The rows are grouped in 3 ways, from coarse to fine. Each group lies inside one group of the grouping before and may be the whole of it. The rows also spread widely along 11 directions, which tell nothing about the answers.
(in the rows, 128 means zero)
Some rows, each with its group in each grouping after it:
[166 151 151 219  92 127 111 127 185  83 177  67 140 141  65 125 104  99
 187  95 153]
Fes kif J532
[123  83 184 155 129  83 175 120 147 132  43 125  96 117 157 106 134 160
 124 147 141]
zeni fitiv J606
[121 120  95 130 133 135 135 159 118 121 113 158 121 107 126  99 111 117
 124 126 102]
zif tif J296
[153 101 169 110 140  87 101 124 122 127 121 133 154 140 124 177 122  89
 138 135 171]
zif mepa J491
[168 107 174 145 124 101 121 133 123 107  74 145 122 120 150 135 128 139
 136 127 155]
zif mepa J159
[ 96 163 113 127 126 161 156 104 134 114 169  86  86 144 121 108 151 136
 128 101  86]
Fes kif J803
[ 94 147 120 111  99  95  67  84  95 208 190 120 111 102 115 135  85 118
 143 165 135]
zeni zoze J861
[120 142 165 111  90  97 110  77 130 135  82 108 126 128 156 107 139 122
 121 151 130]
zif tif J517
[ 90 116 146 146 150 110 151  88 146 110 123 110 112 134 118 150 121  72
 127 162 138]
zeni fitiv J321
[122 123 112 151 107 109 103 126 161 153 174 114 188 152 101 131 104  68
 117 130 129]
Fes Fumi J96
[ 98 149  87 153 101 147 139 109 148 177 208  99 141 164 122 108 134 116
  94 116  94]
Fes tal J475
[103 111 169 143 173 104 144 132 120 142 127 123 100 144 123 143 148 137
  76 149 110]
Fes kif J558
[109 148  90 112 135 137  90 145 110 156 167 144 158 145 114 140 134 121
 123 116 115]
Fes vegu J72
[ 79 132 150 131 146 107 166 119 177 158  98  99 132 201 123 111 192 141
  99 128 109]
Fes Fumi J374
[131 142 110  95 124 158 128 150 115  42 106 125 133  95 127 105 116 114
 177  99 115]
zeni zoze J995
[160 147 165 145 126 123 114 138 126  98 152 108 152 147 102 139 143 124
 111 108 125]
zif Pom J576
[118  90 128 152 155 111 162 154 155 123 115 138 145 149 108 148 136 101
 146 128 148]
zeni fitiv J712
[143 123 156 137  95  97  91 120 136 142  92 143 166 126 152 117 113 138
 119 150 148]
zeni Tipo J396
[113 115 141 119 189 114 120 155  91 127 185 150 145 133  96 180 126  89
  82 148 125]
zeni zoze J618
[143 186 145 148 119 160  91 119  88  95 149 116  97 132 136 104 151 183
 116 111 111]
Fes Fumi J612
[153 167  90 192  92 170 140 156 150 115 146 129 129 161 117  73 147 173
 146  80 113]
zif Pom J824
[ 90 143 133 101 130 119 116 108 152  99  95 114 147 124 127 101 124 108
 130 139 111]
zeni kenis J236
[114 113 148 113 139 131 155 106 130 100 142 113 155 129 143 136 138 103
  88 130 115]
zeni kenis J463
[143 121 109  64  78 143 120 107 101 156 200  84 171 103 160 123 121 118
 119  74 100]
Fes Fumi J612
[160 127  94 112 119 154  97 210 105  75  71 162 122  78 131  79 107 180
 189  73 104]
Fes kif J558
[123 113  97 145 139 154 163 164 146  85 109 151 155 136 135 105 125 114
 128 116 112]
zeni Tipo J396
[100 105 179 197 144  82 153  94 144 151  77 148  85 144 146 135 124 131
 101 200 162]
zeni Tipo J396
[155  69 143 153 111  98 152 155 121 112 109 125 100  47 127 115  62 120
 190 117 144]
zeni fitiv J712
[ 83 118 105 112 187 145 167 125 127 111 174 115 106 178  94 186 160  77
 154 116 132]
Fes kif J803
[ 97 130 179 162 163  92 132 151 172 110 120  96 123 156  66 125 132 106
  93 140 100]
Fes kif J803
[ 80 128 122 107 151 113 111  89 109 128  92 165 118 120 159 130 114 101
 105 182 131]
zeni kenis J236
[116 102 150 160 142  96 140 170 143 105  50 145 113 114 125  89 114 138
 120 140 111]
Fes Fumi J96
[115 177 144  97 100 144  92  75 113 156 167  89 128 150 153 114 164 164
  91 117  96]
Fes kif J558
[112  81 167 136 167  64 128 142 155 165 104 135 150 183  97 192 146  91
 136 147 174]
Fes kif J803
[125 123 118 143 126 143 145 100  80 142 150 138  75 108 172 134 126 150
 114 130 124]
Fes kif J532
[132 189 124  67 125 189  91  93  86  42 145  99 125 135 144 137 164 132
 158  86 111]
Fes kif J532
[ 63 136 101  65 108 108 112 116 130 191 134  95 102  91 128  73 110 134
 121 123  54]
Fes kif J532
[141  96 128 134 107  90  95 131 127 187 154 141 180 113 130 147  96 103
 106 139 144]
zeni fitiv J321

New rows, each followed by its group in each grouping:
[ 93 131 145 184 140 117 170 165 200 132 122 103 143 166  86  81 146 141
  86 131  84]
zeni Tipo J396
[132 142 169 107 143 112 111 160 123  68  26 129  67  99 121  92 141 178
 191 109 120]
zif mepa J159
[118 126 109 135 122 136 140 121 115 167 197 119 132 124 133 129 126 146
 117 113 120]
zeni kenis J236
[139 125 124 132 129 176 184  97 110 127 235  97 149 165 147 162 177 140
  97  83 128]
zeni kenis J463
[140 122 105 178 116 156 170 150 137 124 170 113 123 150 122 117 143 150
 147  86 123]
Fes Fumi J96
[113 115 112  94 152 131 140 133 107 143 115 160 123 145 156 138 158 130
 101 124 114]
zif mepa J159
[132 135 121  75 111 145 110 133  91  88 111 106  93  64 142  99 109 146
 179  86  94]
Fes kif J532
[ 93 124 132 116 172 117 120 137 115 121 113 141 111 128 113 142 135 118
 127 146 120]
zeni fitiv J321
[101 103 173 167 153 109 204 129 149 131 128  92  71 141 121 119 155 149
  92 123  97]
Fes kif J803
[ 91 134 152  93 144 114 115  92 109 129 129 121 125 124 140 140 129 107
  98 165 112]
zeni Tipo J396
[138 138 158 125 120 100  94 135 141 147 158 100 155 149  80 143 141 116
 140 119 135]
zif tif J296
[166 132 165 168 123 117 117 120 122  91 100 137 125 147 126 153 144 128
 151 134 178]
zif tif J296
[133 124 177 167 148 136 178 114 106  72  53 147  70 115 183 103 158 197
 106 137 132]
zeni kenis J236
[123 172 168 105 113 104  58 120 145 129 125  94 150 154  94 124 145 139
 135 122 117]
Fes kif J803
[108 201 127  40  91 129   4  92  97 139 145  96 135 107 120 103 120 145
 156 122  91]
Fes kif J558
[162 146 117 143 103 158 103 158 121  94 128 128 138 115 134  95 122 164
 142  88 111]
Fes kif J558
[145 135 113 101 134 151  99 153  62 119 187 149 151 101 139 140 117 135
  98 113 111]
zeni zoze J995
[126  94 186  83 168  99 156 112  89 109 165  97 109 117 115 202 142 100
 158 121 159]
zeni zoze J618
[132  92 158  95 118  76  90 135 103 170 166 107 131  67 100 148  77 119
 167 124 140]
zeni kenis J463
[134 114 151 164 132  85  97 174 161 133 118 145 193 146  90 127 110 101
  88 150 137]
zeni zoze J995
[165 126 206 170 162  92 116 130 122  69 136 111 126 154  79 197 137  93
 150 133 182]
zif Pom J576
[155 129 159 114  85 113 102 106 125 162 201  67 154 119 120 142 125 130
 136  88 126]
Fes kif J532
[ 79 117  95 101 101 102 127 122 143 198 156 103 106  97 116  95  89 115
 139 123  84]
Fes kif J803
[129  93 113 123 136 118 127 121 135 113 112 158 183 140 147 160 115  73
 137 140 171]
zeni kenis J236
[162 161 183 127 102 133  92  83 115  55  92 103 127 115 151 129 138 142
 151 125 150]
zeni fitiv J321
[158 127 105 116 130 146  92 165  80 126 189 148 153  99 121 149 111 149
 152  92 138]
zeni kenis J236
[152 142 136 164 136 155 124 140 115  71 136 131 128 133 131 127 134 130
 108 112 118]
Fes kif J532
[122 142 165  64 101 108 105  65 101 167 174  95 160 129 160 150 146 120
  88 135 120]
zeni zoze J618
[111 101 116 134 144 104 130 136 157  96 112 146 165 139 104 150  99  45
 163 149 159]
zeni zoze J618
[112 112  93 103 156 155 151 139  93 102 141 151 127 103 149 135 125 107
 107 123 103]
zeni fitiv J321
[145 196 161 131  83 132  72  70 110 159 172  94 120 163 129 128 171 175
 123 126 140]
zif tif J296
[169 117 133 144  85  81  48 128 106 188 129 164 147  99 142 136  78 129
 131 144 160]
zif mepa J159
[148  98 151 178 128 118 188 169 141 105 110 128 108 109 125 108 125 158
 141 107 128]
zeni zoze J618
[ 90 127 105  75 142 145 154 115  83 159 168 113  67 110 148 131 145 153
 129 103  85]
Fes kif J803
[131 106 122 120 158 127 151 164  99 131 127 149 104 126 120 141 149 140
 140 111 128]
zif tif J296
[138 142 187  73 171 166 142  58  61  26 146 112 141 130 188 192 175  94
  50 138 119]
zeni fitiv J321
[ 84 158 133 154 155 130 130 131 160 122 118 129 134 168 110  98 158 144
  81 148  99]
zeni kenis J236
[115 134 113 129  89 127 120 113 150 142 154 103 144 117 123 105 103 114
 160 121 122]
zeni Tipo J396
[115 119 132 103 132 116 102  98  83 139 134 143 114  99 153 144 105 116
 123 157 137]
zeni fitiv J606
[132 133 111 127 105 127 104 116 105 124 128 131 106  98 141 110  99 130
 166 120 129]
Fes Fumi J374
[ 82 152 105 148 149 151 154 116 154 108 109 121  96 163 116 113 160 131
 152 134 121]
zeni fitiv J321
[162  95 167 117 119  96 101 147 111  68  71 154 179  86 143 133  84  84
 115 148 142]
zeni zoze J861
[112  83 158 112 153  90 145 121  87 158 105 135  71  93 149 151 119 139
 125 142 129]
Fes kif J532
[139 160 127 135 114 118  63 127 132 142 142 134 159 170  90 149 143 114
 160 133 163]
zif tif J296
[130 172 106  97 152 172  80 142 100  74 154 138 162 152 113 150 159 121
 134 106 122]
zeni fitiv J321
[130 142 152 157 108 111 119  98 131 161 158 116 128 151 124 133 144 130
  97 145 135]
zif tif J296
[121 168 113 151 137 161 114  86 100 169 217 143 154 196 149 164 181 152
  68 134 143]
zeni kenis J236
[163 108 159  93 105  95  60 103  75 111 118 142 165  81 161 159  81  85
 131 144 155]
Fes Fumi J96
[154  92 141 191 138 114 139 170 165  90 115 140 183 144 112 133 107  78
  90 127 132]
Fes kif J532
[138 138 126 161 115 132 116 122 129 132 179 113 126 136 110 139 114 115
 133 117 133]
Fes kif J803
[153 148 146 114 106 154 132 120 125  65 146 100 160 120 135 115 135 121
 135  96 115]
zeni zoze J618
[101 129 134  71 153 127 131 134 108 152 168  95 118 128 108 149 163 145
 141  98 106]
zeni fitiv J321
[ 99 157 110 148 119 108  76 137 147 139  78 168 144 136 117  79 112 111
  91 176 102]
zif tif J296
[106 120 119  95 141 137 168 121  91 125 105 131  65 102 152 112 148 150
 149 119 108]
zif tif J296
[129 102 166 112 160 110 137 145  67 170 159 142  94 106 139 152 150 195
 103 120 126]
zeni kenis J463
[168 158 147 124 147 147  67 136  83  29 105 164 130 108 134 143 111 110
 124 132 132]
zif mepa J159
[127  87 144  79 157 108 135 143 128  93 140  99 162 127 100 175 121  60
 174  98 142]
Fes Fumi J374
[108 158 100 114 162 171 112 138  94  77 151 150 121 130 119 126 139 133
 129 119 109]
zeni kenis J463
[ 92  55 159 154 198  81 210 143 156 148 121 117 101 159  95 192 153  90
 145 140 165]
zeni fitiv J321
[ 90 159 129 133 154 158 158 117 154  54 153  90 126 135 102 107 136 100
 118 119  89]
zeni kenis J236
[ 54 108 113 101 187 114 164 134 188 100  93 123 161 175  95 137 149  58
 137 142 123]
zeni kenis J236
[127 143 102  87 103 143  91 122  96 145 217  88 144 101 112 126 102 107
 144  88 100]
Fes Fumi J612
[128 111 137 141 142 118 155 161 138 105  37 162  95 120 151  86 140 165
 120 123 110]
zif mepa J159
[104 110 148  96 135  84 118  83 103 184 120 137 123 150 152 170 148 101
 120 163 160]
zif tif J517
[134 137 151 160 153 141 145 109  85 115 204 120  97 144 117 185 148 132
 127 133 162]
zeni zoze J995
[137 143 141  91 133 150 132  88  89 105 142 122 106 133 167 143 157 136
 121 116 124]
zif mepa J491
[ 72  82 127 167 159 104 216 120 176 145 150  89  90 158  97 141 130  73
 142 130 126]
Fes tal J475
[115 125  89 154 143 149 142 148 128 112 128 158 122 131 128 121 124 133
 155 120 141]
zeni kenis J236
[112 142 113  46 117 146 112 134 101 124 153  92 135 113 128 116 149 143
 163  74  88]
Fes Fumi J96
[157 134 125 179 103 141 133 126  92 128 159 142  92  94 144 107 106 152
 107 129 116]
zif tif J296
[118 116  90 131 144 143 121 125 123  95 142 144 147 133 128 155 104  56
 134 132 135]
Fes kif J532
[128 143 154 112 116 139 131 117 128  82 125 106 151  96 150  84 123 137
  76 117  78]
zeni kenis J236
[ 95 113 138  91 125 110 136  89 134 134 136  82  93 116 123 141 120 101
 184 122 130]
Fes kif J558
[133 129 190 164 144 107 149 160 183  92 100  85 147 185  88 123 176 141
 123  99 125]
Fes tal J475
[114 180  78 186  90 151 110 128 173 181 178 136 194 205 118  82 158 127
  48 130  93]
zif tif J517
[ 78 133  77 119 147 149 161 111 135 191 185 117 113 200 121 159 186 130
 148 103 133]
Fes kif J532
[148 136 142  83 101 135  97 120 109 110 105 133 173 112 164 108 138 157
 117 109 120]
zeni kenis J463
[140  91 143 121 143 119 167 109 128  72 120 114 116 130 121 183 129  61
 198 120 181]
zif tif J296
[138 100 164 186 129  88 118 168 165 111 122 117 145 105  88 110  75  93
  98 142 112]
Fes kif J558
[ 99 132 121  95 137 112  99 125 119 146 167 114 134 104 102 131 104 110
 145 131 117]
zeni kenis J236
[ 91 126 130  72 159 109 105 140 107 171 138 148 171 168 122 156 168 127
  88 140 121]
zeni zoze J861
[ 96 131  75  73 113 129  88 115  94 156 176 118 119  92 125 129  88  87
 172 117 115]
Fes Fumi J612
[117 123 130 115 140 139 154 144 114 154 171 104 108 133 114 129 159 172
 143  88 113]
zeni fitiv J606
[113  91 110 131 103 108 140  82 140 154 143 127 144 115 149 144  84  62
 150 153 160]
zeni fitiv J606
[ 85 164 118  91 129 113  73 122 137 145 139 108 126 126  87 115 127 136
 181 127 123]
zeni kenis J236
[ 68 108  77 105 127 103 119 134 145 160 104 157 146 115 123 104  85  71
 132 165 117]
zeni zoze J995
[ 82 134 132 127 161 118 149 135 155 111  71 137 109 160 109 109 159 114
 121 151 112]
zif tif J296
[127 108 137 181 123  84 114  99 140 158  87 164  96 142 142 147 106 105
 155 174 188]
zif mepa J159
[125 141 149 204 134 124 141 135 206  75 114 106 179 207  91 124 149  80
 101 132 135]
Fes tal J475
[147 112 148 129 122 113 143 152  81 143  63 160  67  96 171  96 147 210
 134 119 124]
zif tif J517
[164 114 163 160 124 109 120 138 139 100 110 136 145 126 130 133 114 107
 108 130 138]
zif mepa J159
[116 115 138  73 147 112 103 144  90 180 202  96 119 112 105 160 134 140
 134  97 106]
Fes kif J558
[142  96 152 125 125 109 157  93 111 153 190  90  87 121 124 184 130 109
 180 103 167]
zif mepa J159
[107 159 119 113 140 144 121 109 117 121 108 134  80 154 134 127 165 150
 162 122 129]
zif mepa J159
[118 105 166 135 119  91 142  95 152 149 144  85 129 131 114 154 125 101
 148 133 152]
zeni fitiv J321
[128 119  99 118 122 137 132 140 107 106 115 152 125  93 144 101  94 104
 117 121 101]
zif Pom J824
[109 130 125 109 122 106  97 129  90 183 119 138  68 103 132 121 119 177
 162 127 124]
Fes kif J803
[120 109 104 110 114 109 114 133 130 164 147 104  98 117  97 151 113 122
 250  89 166]
Fes kif J532
[ 73 108 156 168 130  68 141  98 214 134  87  99 157 173  97 120 107  33
 100 184 126]
Fes tal J475
[ 95  90 147 179 155  89 178 117 113 153 123 144  61 114 127 144 107 119
 127 175 151]
zeni zoze J861
[119 132 140  57 155  96  36 125  30 170 139 160  88  72 133 175 109 153
 160 148 146]
zeni fitiv J321
[106 131 128 117 148 124 133 114 123 158 176 107 133 173 106 182 164 114
 157 114 152]
Fes vegu J72
[123 111 169  87 183 103 105 147  70 137 166 136 146 127 114 196 138 109
  85 128 126]
Fes vegu J72
[112 140 155  93 125 117 132  86  90 175 181  96 111 137 143 145 165 139
  85 127 107]
zif tif J517
[135 126 166 183 124  98 116  84 137 134  94 172 164 176 165 152 139 103
  59 197 175]
zeni zoze J618
[141 128 183 104 142 114 118 108 117  66 118 112 153 132 125 165 136  87
 135 139 153]
zeni zoze J618
[ 75 148 150  78 152 104 102 102 121 162 123 117 121 145 122 132 159 145
 115 145 116]
zeni kenis J236
[101 163 159 102 133 116  89  69 112 145 165 103 126 148 127 156 151 131
 129 146 147]
zeni kenis J236
[134 124  77 167 123 193 179  67  72 147 208 156  93 151 212 161 150 136
  80 129 141]
Fes kif J558
[125  82 125 107 122 113 171 110  90 197 211 100 113 109 151 159 125 126
 122 100 126]
Fes Fumi J374
[145 127 181 187 121 112 136 101 100 128 128 131  83 104 157 121 122 168
  90 156 135]
zeni fitiv J712
[114 123 148  96 136 107 129 125 126 112  55 134 121 140 143 121 158 125
 143 135 133]
zif tif J517
[153 123  75 129 135 158  87 171  77 108 165 192 176  95 143 130  86 118
 103 121 125]
zeni kenis J236
[119  99 154 126 122 108 179 123 140 128 139  95 125 121 129 132 133 120
 137 116 133]
zeni zoze J995
[159 135 120 116 104 115  56 106  75 187 191 154 143 123 145 168 111 126
 122 129 157]
zif mepa J159
